The groups are shells around one centre, one inside the other: the same stretched ball of 8 dimensions in 7 sizes.
(in the rows, 128 means zero)
Some rows, each with its group after it:
[126 157 142 162 140  73 144 105 122 110]
tib
[ 70 141 174 123 142 155 108 141 127 135]
Gema
[126 151 135 151 147 134 145 106 103 123]
Gema
[170 108 102 154 118 143 169 128 156 131]
tib
[ 90 143 174 101 132 150 108 117 122 147]
tib
[115 134 189 108 155 162 113 102 113  93]
safaz
[156 146 184 115 167 137 175  57 170 205]
rulo
[114 134 111 128 122 102 160 133 152 170]
Duso
[ 81 128 214 125 100 153 103 141 127 130]
kuf
[ 85 145 151 126 144 145 130 132 141 169]
Gema
[ 99 125 169  92 149 148 129 121 151 140]
Gema
[137 108 178 138 128 134 158 123 179 139]
rulo
[112 142  97 178  88 124 130 158 106 134]
Duso
[102 111 112 115  99 120 118 164 121  85]
safaz
[ 84 115 133 109 115 185  71 169 137 103]
rulo
[155 110  54 145 103 186 151 151 111 128]
kuf
[ 86 155 180 137 144  93 109 120 138 117]
tib
[ 99 176 118 173 143  71 156 118 104 143]
rulo
[ 89 148 134 123 143  94 107 131 122  94]
Gema
[115 139 172 152 123 168 117 123 107 120]
Duso
[140  97  41 146 103 139 129 181 169 110]
rulo
[137 139 142 117 131 125 163  96  93 125]
kuf
[125 115 161 115 144 146 134 122 155 116]
tib
[162 129  77 156 100 104 172 125  98 109]
safaz
[124 143 126 111 137  96 144 106 117 118]
Gema
[138 119 129 116 145 111 178 113 175 162]
Duso
[121  97  90 152  94  94 126 183 154  59]
rulo
[173  90 115 118 143 155 180 119 153 100]
rulo
[111 150 153 178  89 115  94 139  91  84]
gasib
[139 137 105 167  88 148 107 139  92  97]
Duso
[173 124  56 176 103 127 185 133 117 136]
gasib
[ 72 177 194 122 165 115  94  99 109 124]
Duso
[142 137 160 156 137  77 193 100 159 159]
rulo
[144 132 139 121 120 179  92 110  93  82]
gasib
[105 159 112 171 114  39 152 134 115 114]
kuf
[169 109  94 111 114 159 156 116 135 136]
tib
[158 143 144 130 166  72 184  75 158 138]
gasib
[196 131  74 133 138  98 190  83 134 132]
safaz
[164 126 123 140 167  86 199  94 195 162]
rulo
[191 128  55 149 117  73 172 106 156 129]
gasib
[171 110  60 136  92 128 151 137 146 133]
tib
[100 154 186 153 101 147 106 122 105 147]
Duso
[116 129 162 103 130 196 102 117 128 144]
Gema
[164 147 103 124 167 109 174  78 157 170]
Gema
[170 104  90 103 104 166 139 122 133 124]
Duso
[ 95 145 171 121 135 170  87 123 138 147]
Gema
[ 99 170 220 111 181 110 137  67 155 182]
gasib
[103 125 113 163 105 115 116 169 130  90]
tib
[ 69 142 176 163 119 114 101 159 134 107]
safaz
[157 136 157  95 158 134 128  73 114  85]
kuf
[133 156 126 163 137 101 163 106 147 179]
Gema
[152 125  91 165 115 105 135 136 122  71]
Gema
[ 91 156 185 143 104 156  82 126 133 170]
gasib
[111 171 139 177 115  95 141 115  89 140]
gasib
[163 128  97 151 103 155 124 123 106 101]
tib
[123 153 168 118 188  76 169  77 160 144]
gasib
[115 125 103 143  88 108 121 158 132 116]
tib
[106 104  93 141  59 179  93 192 103  95]
kuf
[144 153 161 104 193 136 141  63 163 163]
safaz
[144 130  96  97 175 130 162  99 137 122]
safaz
[127 109 128 142 104 168  99 155 120  68]
safaz
[ 97 135 135  98 157 174 120 125 110 122]
gasib
[104 147 162 122 184 143 158 102 142 160]
kuf
[119 166 141 167 131 110  88 114 115 100]
kuf
[129 133 120 145 114  66 168 126 136 124]
safaz
[103 168 175 100 169 102 120  78 113 124]
Duso
[152  90  48 176  82 139 173 186 160 133]
kuf
[111 139 153 148 113 126 151 127 126 159]
tib
[122 124  96 150 101  85 165 151 148 143]
Duso
[143 126  27 140 115  76 159 148 145 123]
rulo
[121 159  72 152 126  70 137 126  93  96]
kuf
[ 87 177 171 127 162  82 109  94  97 101]
safaz
[160 137  57 124 117 147 158 112 112 165]
kuf
[134 123 104 179 121  73 155 150 162 100]
gasib
[114 118 126  86 151 117 145 125 185 157]
rulo
[159 142  94 112 170 147 146  85 119 124]
safaz
[135 106 107 119 116 175 151 143 168 176]
Duso

New rows, each followed by its group:
[104 146 152 145 127 168 129 126  97 141]
safaz
[163 116  55 160 133 110 162 139 124  70]
gasib
[114 147 177 175 117  94 132 123 121 104]
safaz
[141 156 106 154 110 144 100 114 129 155]
gasib
[ 90 128 205 127 127 136 130 129 133 124]
safaz
[109 146 173 171 141  97 148 121 134 117]
safaz
[117 156 119 167 105  91 134 128  91 110]
Gema
[138 123 121 160  74 188 112 147  88 115]
kuf
[126 107 153  93 120 184 109 129 160 141]
safaz
[123 154 166 143 153 152 132  96 141 168]
Gema
[ 97 138 154 158  89  96  84 154 121  77]
kuf
[109 127 202  95 142 166 110 106 156 145]
safaz
[159  94 118 142 100 171 167 143 173 165]
gasib
[161 155  95 165 118 123 160  99 105 155]
safaz
[174 129 116 136 142 125 194  90 186 209]
kuf
[124 110  67 173  90 100 185 177 120 113]
rulo
[137 134  83 151  82 138 104 145  94  95]
Duso
[ 43 148 200 102 151 131  80 140 125 107]
kuf
[ 98 109  87 130  98 163 120 182 132 126]
safaz
[ 85 124  96 169 110 118 141 186 143 131]
kuf
[116 139 136  91 130 163  95 111  97 106]
safaz
[ 90 114 157 136 103 165  92 168 163 133]
gasib
[120 136 112 133 145 150 149 126 149 172]
Gema
[ 99 167 179 138 129 104 110 102 101 125]
tib
[162 153 128 153 163  80 160  79 133 106]
safaz
[157 153  77 177 115 138 159 115 116 172]
rulo
[120 157 152 112 151 106 119  91 173 179]
gasib
[113 112  78 184  87  88 153 189 136  93]
gasib
[133 132 133 143  77 163  79 137 111 111]
gasib
[144 113 110 115 138 174 118 128 152 116]
Gema
[123 157 107 134 127 143 110 114 101 135]
Gema
[157 133 124 104 116 175 112  97 117 139]
Duso
[169 119  69 124 134 135 125 121 183 137]
rulo
[146 139  58 154 138 137 149 129 147 160]
kuf
[182 146  99 153 158 132 185  78 126 151]
kuf
[120 127 172 115 144 118 122 113 169 122]
Duso
[134 149 170 157 133 134  93 105 147 116]
rulo
[151 142 118 116 176 120 163  84 151 145]
tib
[163 135  80 170  88 103 165 126 142 169]
safaz
[160 108  89 134 113 122 158 132 105  66]
safaz
[142 112 102 164  73 134 125 160 134 111]
tib
[104 137 164 112 147 171 101 119 118 112]
tib
[111 180 157 163 147 108 125  94 146 190]
kuf
[103 145 184 137 140 160  89 117  93  74]
kuf
[110 124 107 174  90 162 107 173 131 125]
gasib
[183 129  89 137 134 124 181  94 174 187]
Duso
[155 127  91 167 142  91 181 124 149 117]
Duso
[ 98 141 105 147 127 141 141 147  96 125]
gasib
[173 144  89 164 116 165 122 107 138 158]
rulo
[ 86 167 192 145 140  99 138 106 113 151]
Duso
[116 148 144 117 133 132  82 112 129 108]
Duso
[ 94 126 180 120 162 147 106 131 145  89]
kuf
[ 80 147 133 116 160 124 120 132 128 127]
Duso
[119 141 116 129 164 113 157 116 152 148]
tib
[183  91  59 163  77 124 177 154 156 123]
safaz
[105 139 205 121 141 165 102 108 110 100]
safaz
[211  97  78 118 111 160 168 103 157 135]
gasib
[121 154 115 124 166  97 127 103 130 107]
Gema
[ 74 158 206 177 113 117 104 138 110 116]
kuf
[165 132 108 135 150 140 182  94 146 168]
Gema
[126 115  56 163 118 129 171 169 137 132]
kuf
[153 134 134 131 181 134 155  90 139 102]
kuf
[123 136 131  93 192 126 167  94 143 135]
kuf
